All groups share one centre, and each spreads out both ways along 8 directions, with some noise.
In the rows, 128 means zero.
Known rows, each followed by its group:
[145 122 107 158  99 111 101 124 145 160 108 128 112  93  89 137 134  95
 150] -> Q
[140 131 134 140 147  91 106 163 148 128 138  78 156 157 148 123 139 183
 127] -> Q
[151 134 120  78 197 173 107 180 144 149 199  65 104 232  54 120 119 196
 105] -> C
[173 113 149  61 106  90 121 108 204  97 135 171 157 130 129  99 145 159
 156] -> C
[109 122 160 115 140 173 164 143 123 122 138 116 127 132 151 137 128 122
 108] -> F
[122 126 133 150 166  84 146 134 149 111 117 121 144 152  67 120 130 136
 133] -> W
[120 137 125  70 141 168 102 107 125 109 144 160 113 144 100 129 119 123
 148] -> C
[126  98 158 135 140  89 117 134 176 200 114 151 118 163 123 162 100  95
 140] -> Q
[102 108 125 116 135 131 135 101  94 191 164 173 118 186 150  86  93 124
 118] -> U
[ 84 131 144 140 175 107 111 135 116 105 124 123 172 161 146 117 132 145
 150] -> R
[151 117 128  80  89 140 130 102 155 130 136 180 126 122 146 133 120 116
 148] -> W
[186 138 103 118  66  79 112 123 138 124 132 125 148 114 221 139 125 177
 116] -> C
[134 129  94 107 139 126  87 114 143 159 140 163 108 178  70 168  93 116
 164] -> W
[ 70 147 147 156 195 139 154 136  55 118 124  98 127 158 148 130 113 130
  79] -> C
[150 124  97 171 110  92 184 124 133 120 123 123 131 119  69 103 134 128
 108] -> Q
[174 114 126 111 104  99 144 121 170 140 128 146 115 122  93 111 131 126
 119] -> F
[112 166 102 143 140 135 114 142  75  76 127  90 149 130 183 166 120 166
 113] -> W
[ 71 121 132 217 123 126 180 116  74 163  82 140 112  88 130 152 112  47
 108] -> C
[153 141  85 150  77 148 123 135  95 143 144  97 115 101 159 125 132 146
 109] -> C
[133 120 142  43 123 155 148  63  84 145 165 200  87 143 151  25 123 134
  85] -> U
[117 128 149 102 159 168 143 133  92 162 154 127  86 166 141 127 101 125
  77] -> F
[ 95 130 104 144 126 120 110 103 115 123 118 163 151 135 125 149 113 105
 176] -> Q
[ 69 131 114 193 173  66  75 120 106 138  90 130 164 147 107 147 116 111
 176] -> U
[112 150 112  87 124 212  89  93  40 140 139 144  53  87 134 112 124  91
 102] -> C
[161 130  85 128 120 128  91 134 120 166 160 112 104 157  86 107 121 149
 121] -> F
[124 159 139 147 123 143 163 136 115  67  81 122 129  80 167 228 120  97
 108] -> R
[141 150 116  80 139 150  93 131 111 100 159 111 129 148 153 115 133 175
 120] -> C
[146 117 155 151 102  92 153 139 159 118 101 116 148  85 158 117 152 127
 115] -> W
[123 113 145 112 110 128 151  98 148 107 118 171 134  97 111  90 148 103
 146] -> F
[135 129 138 107 134 174 126 151 137 143 145 108 112 149 137 166 118 132
 120] -> F
[128 141 100 104 167 111 143  93  63 112 164 141 118 175  90  34 126 174
  84] -> F
[157 145 181  58 232 138  62 194 135 154 162  36  92 218 152 155 115 205
  63] -> Q
[128 129 132  98 103 139 158  96 123  96 128 175 138 116 151 117 127 119
 133] -> R
[ 94 143 120 151 176  76  96 110  84  93 101 122 146 125 117 101 139 139
 129] -> U
[106 133 131 100 132 151 134 117 107 102 143 146 142 140 165 118 127 143
 127] -> W
[ 82 127 142 130 126 179 119 113  75 130 131 127 122  91 174  75 149 111
 120] -> R
[ 88 141 122 197 178 102 144 159 114  76 113  75 178 129  83 114 156 147
 138] -> R
[ 79 142 133  86 151 183 124 101  80  87 145 155 136 134 146 101 133 126
 139] -> W
[140 142  99 136 133 108  86 128 132 128 111 121 120 129  95 176 118 120
 147] -> W
[147 128 132 110 103 143 162 121  93 135 148 124 108 111 174  75 136 148
  73] -> U
[210 140  99  61  38 134 164  95 157  75 142 179 124  86 170 143 128 149
 117] -> W
[111 129 151 113 140 165  82 129 117 144 108 123  90 101 128 159 128  89
 132] -> R
[136 131  93 153 106 129 101 129 118 146 124 116 117 113 116 145 125 118
 144] -> Q
[149 112 132  53  94 215 182 117 170 129 175 181 106 151 103 125 115 113
 138] -> U
[101 133 143 139 129 124 160 115 110  87 109 145 149 106 152 123 136 118
 123] -> F
[153 147  83 179  85 132 155 147  97 129 134  85 132 104 159 153 125 145
  99] -> W
[152 133 119  93  93 168  87 130 135 123 142 109 117  88 150 108 154 141
 141] -> Q
[118 105 169 116 146 132  81 129 154 180 111 132 100 118 124 133 129  92
 141] -> R
[126 128 157 122 158 146 124 151 129 132 114  95  99 112 108 141 138 116
 101] -> R
[113 134  95 118 137 141  98 108 111 115 147 147 138 145  83 103 130 135
 167] -> R
[126 125 123  97 131 143 131 112 135 139 151 163 123 160 104 120 111 123
 139] -> W
[142 135  82 163 106 140 118 134 101 180 131 114  88 132 106 167 103 107
 117] -> Q
[ 93 122 144 153 139 130  69 139 116 175 108 115 122 126 168 165 117  97
 150] -> R
[ 53 125 117 188 169 104 144 130  97 129 131 133 184 187 129 132 106 131
 160] -> U
[137 149 106  89 117 187 137 119 110  80 152 130 117 115 122 129 136 140
 130] -> F
[147 156 160  32 197 150  94 138 139  57 139 115 118 165 116 150 133 175
 114] -> U
[156 109 159  92 121  88 134 115 176 119 122 157 143 128 135  95 140 144
 135] -> C
[116 119 194  73 164 164 104 143 133 153 135 121 105 148 181 136 124 126
 106] -> Q
[137 142 145 160 172  98 141 190 164  92 116  56 166 157 118 179 136 170
 117] -> U
[154 115 140 118 135 100 111 140 169 157 133 127 120 150 111 133 125 136
 132] -> Q
[178 154 124  46 101 217  92 134 120 103 145 107  65  86 152 167 136 132
 103] -> U
[103 120 148 115 174 100 164 114 136  91 133 154 165 169  96  90 132 152
 130] -> U
[135 125 111 101 130 167 135 126 113 139 172 126 111 149  87  64 138 151
 121] -> F
[131 122 137 117 120 133 119 123 138 146 125 142 114 126 140 137 120 114
 132] -> R
[103 113 171 114 163 133 108 123 120 150 117 125 108 117 119  75 149 108
 117] -> C
[133 115 142 131  94 187 106 175 193 153 129  95 127 109 139 201 132 105
 176] -> F

New rows. What belongs after each?
[124 134 140 153 127 130 172 153 126 112 125 103 147 123 157 144 133 139
 106] -> F
[130 118 116 222  85 108  74 169 115 205 113  44 131  72 180 108 160 132
 127] -> C
[145 120 149 175 182  39 114 166 172 145 104  73 146 151  76 129 138 153
 113] -> Q
[128 111 127 121 110 101 138 113 138 147 148 158 154 161 163 104 117 148
 136] -> R
[147 113 129  83 135 140 103 123 132 177 168 141 100 165 114  88 118 144
 124] -> R
[125 142  69 159 117 143 133 125 102 109 145 115 134 128  79 118 131 140
 143] -> R
[115 142 112 141 128 118 101 135 120 120 129 113 158 140 165 154 121 146
 144] -> C
[139 126 126 103 108 161  72 139 132 176 151 122 108 139 182 167 109 131
 143] -> Q
[146 138 107 126 119 143 113 141 106 133 151  98 120 127 147 120 133 157
 111] -> C
[171 135 120 109  95  93 150 125 131 103 140 127 145 126 187 114 128 179
  92] -> C
[155 115 151  68 119 166  57 156 155 195 158 115  90 160 190 165 109 140
 130] -> Q
[105 123 141 139 136 140  99 134 119 156 117 128 120 125 152 156 117 104
 139] -> Q
[ 96 117 154 148 129 174 121 148 121 175 123 114 112 125 165 167 114  90
 128] -> F
[ 59 131 145 119 213 171 115 128 103 129 129 143 117 182  68 161 100  86
 150] -> C
[126 133 127 132 123 156 100 142 127 163 124 118 101 134 151 194 101 103
 130] -> F
[109 106 175 105 142 134 151 119 163 121 116 158 138 128 128 107 138 106
 138] -> F
[114 121 126 184 114 103 102 138 115 167 103 106 137 106 164 144 130 111
 137] -> C
[127 118 164  78 137 110 110 102 153 109 119 167 135 120 137  98 140 126
 145] -> C
[154 149 128  96 138 161 149 135 122  92 125 118  91 117 105 171 123 121
  96] -> R
[103 139 112 160 139 159 109 143  83 150 131  92 108 133 133 146 119 118
 120] -> C
[160 128 142  92 126 152 128 155 171 124 135 111 114 140 115 165 129 138
 123] -> U
[124 167 110  96 107 217 123 139 111  59 127 113 127  94 172 221 124 122
 141] -> F
[144 115 121 170  74 114  89 134 148 190 102 120 118  87 168 173 121  92
 149] -> W
[142 133  51 166  74 133 171 118  99 147 159 143 136 161 130 149  92 137
 128] -> Q
[103 130 144  66 171 210 146 125  82 118 179 131 102 174 122  79 123 148
  97] -> F
[133 163 104 113 105 193 134 116  91  77 109 131  86  71 129 204 120  90
 118] -> R
[129 116 144 135 146 105 136 145 142 164 133 129 128 175 138 153 100 131
 118] -> Q
[130 138  98 147 115 154 179 118  84 128 142 130 102 123 114 121 117 121
  93] -> Q
[113 129  96 108 127 166 146 108 120 116 153 165 121 156  74 125 110 117
 151] -> U
[ 76 126 162 161 184 126 145 127  84 159 107 125 106 145 124 137 105  87
  94] -> C
[113 133 142 187 171  95 147 148 114 126  94  86 118 111  84 125 139 112
  95] -> Q
[104 118 169  95 159 106 113 103  90 160 141 157 124 162 197  64 119 146
  97] -> U
[ 97 130 118 184 149 118 145 131  91 161 110 125 116 142 120 167 100  93
 113] -> Q
[149 135 131 133  81 119 168  96 118 113  84 169 100  66 160 178 112  77
 103] -> F
[101 110 144 110  98 173 150  91 128 114 123 183 117  77 114  80 151  77
 155] -> F
[ 85 123 142 136 162 143 121 128  96 154 140 123 128 154 136  97 121 124
 123] -> F
[ 93 107 112 156 160  69  91 102 109 161 145 142 157 167  71   4 146 152
 158] -> F
[ 97 116 115 178 137  85 151 116 114 141 121 146 157 147  98  98 119 119
 141] -> U
[137 112 150 123 141  91 152 129 161 131 118 146 142 144 123 129 123 126
 129] -> C
[ 80 110 160 150 157 115 152 125 133 133 126 145 163 155 128  91 130 122
 144] -> W
[116 105 125 114 125 163 160 117 122 175 166 159 104 165  96  86 113 117
 125] -> W
[131 129 142 121 180 117 140 140 126 113 131 102 114 142  70 100 141 141
 100] -> W
[125  96 196 129 162  85 185 124 168 138  97 152 123 123  94  93 141  98
 103] -> Q
[126 138 134 145 116 133 139 147 142 108 114 113 143 113 161 183 122 120
 128] -> F
[144 136 155  73  90 186  87 120 121 129 123 126  89  61 207 134 147 115
 113] -> U
[144 141 129 111 130 136 175 128 105 100 136 127 117 129 142 134 120 140
  86] -> F
[ 84 151 121 137 166 138 172 106  70  56 121 136 144 118 102 103 137 129
 111] -> Q
[106 123 130 152 143  58  90  99 124 147  95 160 142 132 126 130 115 111
 152] -> F
[107 118 166 110 132 140 136 130 122 121 133 133 149 134 194 106 134 140
 122] -> W
[106 113 195 135 178 111 128 146 144 152  96 113 113 129 136 130 133 105
 104] -> Q
[133 130 125 112 148 123  91 127 151 135 118 138 113 137  77 162 120 111
 155] -> R
[ 91 123 212  98 202 178 145 153  94 160 130 103  84 157 187 143 111 109
  59] -> Q
[115 120 182  99 164 170 105 150 118 188 129 109  73 149 165 162 107 101
  89] -> Q
[140 114 125 143 120 131 150 137 132 168 141 120 108 138 107 110 122 124
 109] -> W
[138 126 119  76 144 137  59 119 156 134 148 144 122 160  83 125 126 141
 175] -> F
[110 132 148 127 131 133 128 126 125  69 117 115 159  88 140  79 173 144
 138] -> Q
[123 129 110 135  99 144  92 133 141 119 134 113 150 107 131 117 148 135
 174] -> C
[ 93 122 182  91 201 109 106 125 129 125 124 133 132 170 126 111 126 135
 120] -> C
[156 123 142 107 140 126 149 149 171 120 136 116 128 155 103 140 131 142
 121] -> U
[121 117  91 129  85 161 146 101 111 149 149 168 116 128 119 119 116 102
 150] -> W
[ 91 115 128 150 125 162  54 141 125 198 115 126 109 129 142 176 110  80
 177] -> F
[142 114 113 135  97 159 149 120 113 201 143 151  77 146 134 170  87  85
 105] -> Q
[ 90 116 238  85 220 130 158 150 137 108 121 115 133 166 171  98 139 139
  76] -> Q
[132 145  81 117  87 166 140 103  98  77 154 140 146  98 138  95 144 152
 144] -> Q
[117 126 161 120 138 160 149 128 112 120 121 121 106  94 137 103 147 110
  97] -> Q
[140 106  99 190  99 116 125 147 122 218 140  97 107 129 107  95 126 118
 120] -> F
[102 115 124 174 123 143 158 120  73 178 137 125 110 119 133  75 130 107
  95] -> F
[117 130 149 101 148 142 109 132 127 119 130 120 128 129 138 119 135 134
 120] -> Q
[158 119 161 117 146  94 127 151 156 147 126 105 123 149 138 127 130 152
  96] -> U
[129 151  90 115 146 129 138 121 125  66 133 137 141 143  65 150 122 139
 148] -> R
[ 83 140 128  99 118 160 109  79  91  76 113 178 136  86 151 116 137  96
 159] -> C
[157 133 137 100 119 123 133 115 115 126 129 125 100 103 141  85 143 142
  82] -> U
[135 111 171 159 137 104 152 130 100 198 108 109  79  96 146  77 136 103
  51] -> C
[116 129 135 161 137 125 167 124  84 153 115 123 103 126 137 132 113 104
  77] -> C
[108 138 122 146 137 104  89 106  92 123 103 131 125  96 134 114 138 114
 137] -> U
[165 128 120 144 113 112  80 152 172 157 102 100 100 100  96 188 128 103
 149] -> U
[124 149 132 145 151  87  95 150 126  96 109  96 160 139 180 182 121 161
 127] -> W
[149 135  87  97 102 147  66  97 119 153 129 160  82 118  99 153 113 104
 158] -> F
[153 129 161  88 120 135 141 122 155 118 101 158 100 108 151 196 112  93
 111] -> R
[124 123 138 121 160 142 101 143 128 156 134 103 106 139  94 120 135 127
 125] -> R
[166 143 116 124  97 110 170 116 131  89 110 146 119  94 140 160 124 124
 101] -> F
[129 112 153 190 129  56 149 161 163 167 103 102 162 154 188 176 106 138
 113] -> R
[196 110 125  47  90 183 237 113 137 137 210 160  80 166 103  40 122 168
  52] -> W
[149 125 101  89 103 139  81 105 144 138 136 162 111 129  99 140 123 116
 168] -> Q
[114  86 199 113 172  78 143 147 189 194 132 159 148 218 178 161  83 125
 123] -> Q
[127 128 134  98 156 155 132 131 128 136 150 126 106 161  88 115 125 134
 115] -> C
[ 91  96 157 196 156  65 115 135 122 225 105 125 128 158 140 107 114 103
 122] -> F
[164 134 112  46  91 194  95 107 168 105 140 166  92 101 100 163 132 103
 165] -> F
[ 98 116 171 153 135 136 194 115 110 112  97 134 119  76 118  87 154  83
  96] -> Q
[ 93 113 190 113 146 155 183 127 116 126 128 144 136 135 189 107 130 116
  96] -> Q
[128 127 131 135 128 133 143 135 120 150 134 121 121 142 145 135 116 131
 111] -> Q
